The groups are shells around one centre, one inside the other: the same stretched ball of 3 dimensions in 6 sizes.
(in the rows, 128 means zero)
Known rows, each followed by its group:
[164 136 155 162 198 112  77 176 111 151 130 127 134 174 153 101  75 151
  99 150 152] -> (5)
[182 150 115 153 153 122 104 141 122 165 114 121 143 165 131  90  94 163
  82 136 163] -> (3)
[ 80 120 130 122  74 138 169 113 160  91 144 140 114 107  88 154 166 116
 138 117 128] -> (1)
[115 130 111 118  73 139 159 105 145 118 126 132 124 118  89 124 154 129
 123 111 125] -> (0)
[ 44 108 116  90   8 152 209  79 170  67 144 145 103  75  54 166 209  94
 165  93  93] -> (1)
[ 72 109 153 122  98 133 150 132 147  85 151 143 108 112 100 154 154 107
 152 122 110] -> (4)
[ 99 111 170 135 151 122 111 162 125 104 148 140 112 138 127 135 118 115
 143 136 112] -> (1)
[167 134 153 157 195 113  75 174 105 153 127 126 133 174 151  94  75 149
 102 147 142] -> (0)
[157 133 160 163 201 111  77 179 114 145 134 129 131 172 154 107  77 149
 102 152 152] -> (3)
[177 146 125 154 164 119  97 150 119 162 118 122 141 167 136  92  89 160
  87 139 159] -> (5)
[100 116 163 140 145 123 118 156 134 104 148 139 115 137 124 139 122 121
 135 137 126] -> (3)
[ 87 111 160 128 124 128 131 146 136  95 148 141 110 125 113 143 136 111
 147 128 111] -> (4)
[189 141 158 171 226 106  54 190  98 168 125 123 140 191 168  84  53 161
  88 157 157] -> (2)
[ 39 105 136 103  38 145 194 100 169  62 154 148 101  83  69 174 196  93
 166 105 101] -> (1)
[152 132 138 141 152 122 102 150 115 143 125 128 130 155 130 100 101 141
 111 133 132] -> (0)
[198 151 131 165 194 113  75 165 107 177 114 119 146 184 152  79  67 169
  77 147 166] -> (2)
[ 96 116 139 117  95 134 145 126 136 103 138 138 114 119  99 133 147 114
 144 116 106] -> (4)
[117 119 157 137 149 122 110 156 123 117 140 136 118 143 127 123 113 125
 132 134 119] -> (0)
[ 78 112 135 108  70 139 163 114 145  90 141 140 109 105  86 143 165 106
 153 110  99] -> (2)
[111 127 114 116  74 139 158 107 143 115 127 133 122 117  89 125 154 125
 129 110 119] -> (5)
[ 53 110 132 107  46 144 187 102 166  72 149 145 105  90  73 166 188 101
 157 107 108] -> (2)
[149 128 149 144 167 119  93 161 110 141 129 129 128 159 137 102  94 139
 115 137 128] -> (4)
[127 133 133 143 128 126 129 137 140 125 134 132 127 140 117 126 124 139
 111 132 148] -> (3)
[170 145 125 153 157 121 103 147 123 156 120 124 138 162 133  98  95 157
  90 138 159] -> (5)

New rows. What belongs after each?
[ 81 108 167 130 130 126 128 152 136  91 153 143 108 125 116 147 135 109
 150 131 110] -> (1)
[125 124 138 128 124 128 122 138 123 124 130 132 122 138 115 114 123 128
 128 124 116] -> (2)
[148 143 115 143 120 128 131 127 139 141 123 127 134 144 114 113 122 150
  97 128 157] -> (1)
[160 134 141 146 166 119  93 157 111 149 124 127 132 162 137  96  91 146
 106 137 136] -> (0)
[119 123 136 126 114 130 130 133 129 120 131 133 121 133 110 119 130 126
 129 122 117] -> (0)
[100 111 170 136 152 122 110 162 124 104 148 140 112 138 127 134 117 116
 143 136 112] -> (1)
[ 62 117 107  98  14 151 205  78 171  79 139 141 110  82  58 158 201 106
 150  96 109] -> (3)
[ 91 109 163 126 129 127 125 150 129  98 147 140 110 128 116 137 131 111
 149 128 104] -> (1)
[ 93 121 136 127  96 133 151 125 149 101 142 138 116 119 100 144 150 121
 133 122 128] -> (0)
[151 129 168 162 205 110  75 184 112 140 138 131 129 172 156 110  76 144
 108 154 147] -> (1)
[141 127 163 154 186 114  86 174 115 134 138 132 126 163 146 113  88 139
 115 147 138] -> (5)
[112 116 164 138 155 121 107 161 123 113 144 137 117 143 129 127 112 122
 135 136 118] -> (4)
[159 132 158 158 196 112  77 177 109 147 132 128 131 172 152 101  77 147
 105 149 144] -> (0)
[ 98 116 159 137 137 125 124 151 136 103 148 139 115 133 120 141 127 120
 136 134 126] -> (2)
[ 90 120 135 125  90 135 156 121 151  98 142 139 115 115  96 146 154 119
 135 120 126] -> (0)
[164 132 158 157 198 112  73 178 104 151 129 127 132 174 153  96  74 147
 105 148 140] -> (5)
[120 135 111 130  85 136 156 110 152 121 128 132 127 124  95 129 149 137
 112 118 145] -> (1)
[ 95 124 127 124  82 136 160 115 153 102 138 137 118 115  93 143 157 122
 131 117 129] -> (0)
[143 139 120 140 122 128 128 130 136 137 125 128 132 143 115 113 121 145
 103 128 149] -> (0)
[154 127 159 150 188 114  79 174 104 143 131 129 128 167 148  99  81 140
 114 144 129] -> (3)
[132 124 143 131 138 125 112 146 118 128 130 132 123 144 122 110 113 130
 126 127 116] -> (1)
[ 63 110 132 106  55 142 177 106 157  80 145 143 107  96  78 156 179 103
 156 107 103] -> (0)
[105 115 154 128 130 126 122 147 127 109 141 137 115 133 117 128 126 118
 140 127 111] -> (4)
[173 139 150 162 199 112  75 175 109 157 127 125 136 177 153  95  72 155
  94 150 154] -> (0)
[153 133 155 159 187 114  86 171 117 143 133 129 131 167 147 109  85 147
 104 148 151] -> (4)
[176 142 147 166 199 112  77 173 113 159 126 125 138 178 153  97  73 159
  88 151 163] -> (3)
[ 56 113 111  94  13 152 205  79 169  75 140 143 107  80  57 159 203 101
 157  94 101] -> (3)
[118 128 117 120  85 136 150 113 139 119 127 132 123 123  95 121 146 128
 125 113 121] -> (0)
[178 140 144 157 192 113  75 170 105 162 122 124 137 176 150  87  73 155
  94 145 148] -> (0)
[194 146 131 156 187 115  76 163 102 174 113 120 143 180 148  76  71 163
  85 142 152] -> (3)
